Every row belongs to one group in each of 3 separate groupings. Each group adds its own fixed numbers to the row, and there is some noise. The rows also spread widely along 4 directions, which tell nothing about the answers.
Known rows, each followed by its group in each grouping:
[  8   5  25 -27   9  27  25  30 -29  10  30   7  -1   0 -25  -4  16  -4
   1   3  -8 -16]  Z31 Z468 Z867
[ -7  -7 -37  17 -21 -11  16 -31  34 -27  -8  -3   0 -22  36 -16 -30  12
 -26  -1  -7  -4]  Z9 Z885 Z957
[-14  23 -47 -10   2 -19  -6  13   9  11  -7  29  32  -9  25 -34 -29 -26
 -25   1 -10 -37]  Z847 Z690 Z108
[ -3   4 -14 -22  23   9   6  25 -14   7   2   8   9 -11 -17   1  -4  -1
  -2  10   0 -45]  Z9 Z302 Z108
[ 22  -5  -3  24   7   3   8 -37  22  11   9 -22  -3  -5 -19  18 -12  -4
  12   0 -27 -13]  Z31 Z201 Z587
[ -5  -1 -14 -27  -4   4   5  11 -10   3   0  22   6 -20   9 -23 -14   7
  -3   8  -2 -26]  Z847 Z885 Z957
[ -2  20 -11 -32   7  12  14  31 -11  10   9  12  14  -4  10 -20   3 -15
 -25   6   0 -17]  Z9 Z468 Z867
[  6  14 -39  -6 -13 -14   5 -22  24  -6 -25  10   0 -17  21 -24 -11 -18
 -34 -10  -6 -20]  Z847 Z201 Z587
[-11 -25   7  21   8   2  41 -42  28 -17  30  -9 -20 -20 -37  30 -29   6
  20 -10  -4 -12]  Z31 Z690 Z108
[  5   9   6 -18  11  10  15   5 -21   0   1   6 -12  -8 -27  -2   1   1
 -12  12 -11 -34]  Z31 Z302 Z587
[-16  -6 -34   2  -7 -15  18 -23  15 -15   1  28   5 -20  10  -3 -51 -17
  -7   7  -5 -22]  Z847 Z690 Z957
[  8   9 -50   0  -3   4 -11   2   4  21  -8  -9  25  13   7 -23  -6 -16
   8  17 -25 -23]  Z847 Z302 Z108
[ -3 -16 -15  -5 -13   5  11 -36  24  -7  16 -16 -12 -19   0 -11 -13  14
  14  -2   1  -6]  Z847 Z885 Z108
[ 26  -6  -1 -12  29  19   3  22   1  32  23 -21  22 -13 -37  30  13   8
  26  -8  -4 -30]  Z9 Z201 Z108
[  1  16 -20 -30   5   1  -1   3  -8  31   0  24  16   6   2 -15 -22 -19
   9  33  -8 -27]  Z847 Z468 Z587
[ 12 -26  -7  10  13   5  24 -20  16   2  13  -6  -3 -24 -25  39 -19   5
  19  -2  -4 -20]  Z9 Z201 Z957
[ -7   1 -13  -8  22   7   9   6 -17   6  15   7   0 -13 -12   8 -17  -5
   1  17  -5 -29]  Z9 Z302 Z867
[  2 -25 -10   9   0   1  21 -18  11  10  31  -2   8 -10 -24  29 -38   0
  35  11 -12  -8]  Z847 Z690 Z957
[ 10   5 -10  -9  -9   2  24  -2  15   7  18 -18   6  -8 -19   5  -7  -4
   3  -2  -7   0]  Z847 Z690 Z587
[ -7  -5 -10  24  -5  -3  28 -24  18 -21  19 -10  -7 -10   1  -4 -19  -7
 -20 -19 -18   6]  Z31 Z690 Z867

New rows. What belongs after each?
[ 13  -2   0 -13  34  13   3  12 -23  37  21  -9  12   0 -46  35 -14  10
  42  33 -12 -30]  Z9 Z302 Z587
[ 15  13 -15  -8  18   2  -9  11  -5  35  11 -12  31  -5   7   1 -18  11
  13  23 -22 -20]  Z9 Z885 Z587
[ -2  -4 -47  22 -12  -7  10 -27  32   3  -6   0  23   8  28  -2 -37 -18
   1  27 -22  -4]  Z9 Z468 Z957
[ 15 -12   0  -5   4  20  26  -4   7  -2   9 -36 -13  -8 -41  24   9  18
  12  10  -1  -2]  Z9 Z302 Z587
[ 12   4 -53  27 -16  -8   7 -33  33 -12 -22 -33   7   6  16 -11 -17  -4
 -17  19 -22   1]  Z9 Z302 Z587
[  7 -10   3 -27  11  19   4   3 -10  24  32  -8   1 -16 -24   4  -2  18
  36   9  -3 -20]  Z847 Z885 Z108
[ -3  26 -28 -38  -3  -9   1   8  -7  13 -16  37  12  -2  17 -31 -23 -28
 -19  25  -2 -32]  Z847 Z468 Z587
[ -1  -1  14 -54   8  23  22  27 -22  15  19  26  -6 -17 -31  -2   4  -3
  12   4  17 -32]  Z847 Z468 Z108
[ 14   1  16 -16  -7  19  30  -4   2   2  14 -12  -6   5 -27   3  10   2
   0   9 -12  -3]  Z31 Z468 Z587
[ -9  20 -41  -3  -4 -14   3   1   5  -1  -3  18  22  -9  35 -37 -30 -28
 -32 -10 -12 -12]  Z847 Z690 Z867
[ 17  12 -15   1   6   2  17  20  12  12   7 -20  26  -7  -3   7  -4   2
 -12  -4 -12  -3]  Z9 Z690 Z587
[ 14   2 -25 -11 -14   5  13  -4  26 -11 -10 -15  -2 -17  -4 -17  23  -5
 -19 -29   5 -14]  Z847 Z201 Z108
[  1  15 -48  -7 -29   5   5   2  20 -17 -21 -13   3  -2  17 -39  16 -17
 -33  -3  -6 -13]  Z847 Z302 Z108
[  4  25 -16 -15 -11  -1  17  -1   7  -5 -14  11   4   2  14 -30  -2 -18
 -36  11 -11 -20]  Z31 Z468 Z587
[  2   4 -15 -21   9   2   4  -5 -17  15   1   8  -1  -6 -21  -1 -17  -6
  12  27  -7 -32]  Z847 Z302 Z587
[ 26 -14  20   5  -4  23  18 -16   3   7  33 -43 -14  -2 -31  16  13  29
  18   0 -18   9]  Z31 Z885 Z587
[ 14  -3 -16 -16   5   9   3   3   8  20   7  -1   5 -16 -15   0   6  -6
  11 -10   1 -31]  Z847 Z201 Z108
[  9   8 -10 -12  15  -1   0   6  -2  21   8  -1  16 -15   4  -1 -21  17
   1  18 -12 -22]  Z9 Z885 Z587
[ -7  29 -34 -12   1 -13   1  23  -1   4   1  26  25 -12  32 -38 -19 -26
 -31  -6 -11 -18]  Z847 Z690 Z867
[  6  19 -45  -3   4 -12  -8 -20  14  16 -21  19  17 -12  22 -20 -28 -24
 -14   6 -15 -30]  Z847 Z201 Z587
[  0  14 -16   8  -3  -2  19   7  20 -17   2  -2  13 -10   7 -17  -1  -9
 -34 -20 -13 -16]  Z31 Z690 Z108
[  4 -17 -27   6  -8  13   7 -28  12   4   8 -31  -7   1 -24   8  -4  -2
  28  14 -10  -9]  Z847 Z302 Z108
[ -2 -16 -15   4   0   6   7 -31  -4   2  20  -8 -15  -7 -17   7 -24  -8
  25  18  -8  -8]  Z847 Z302 Z867
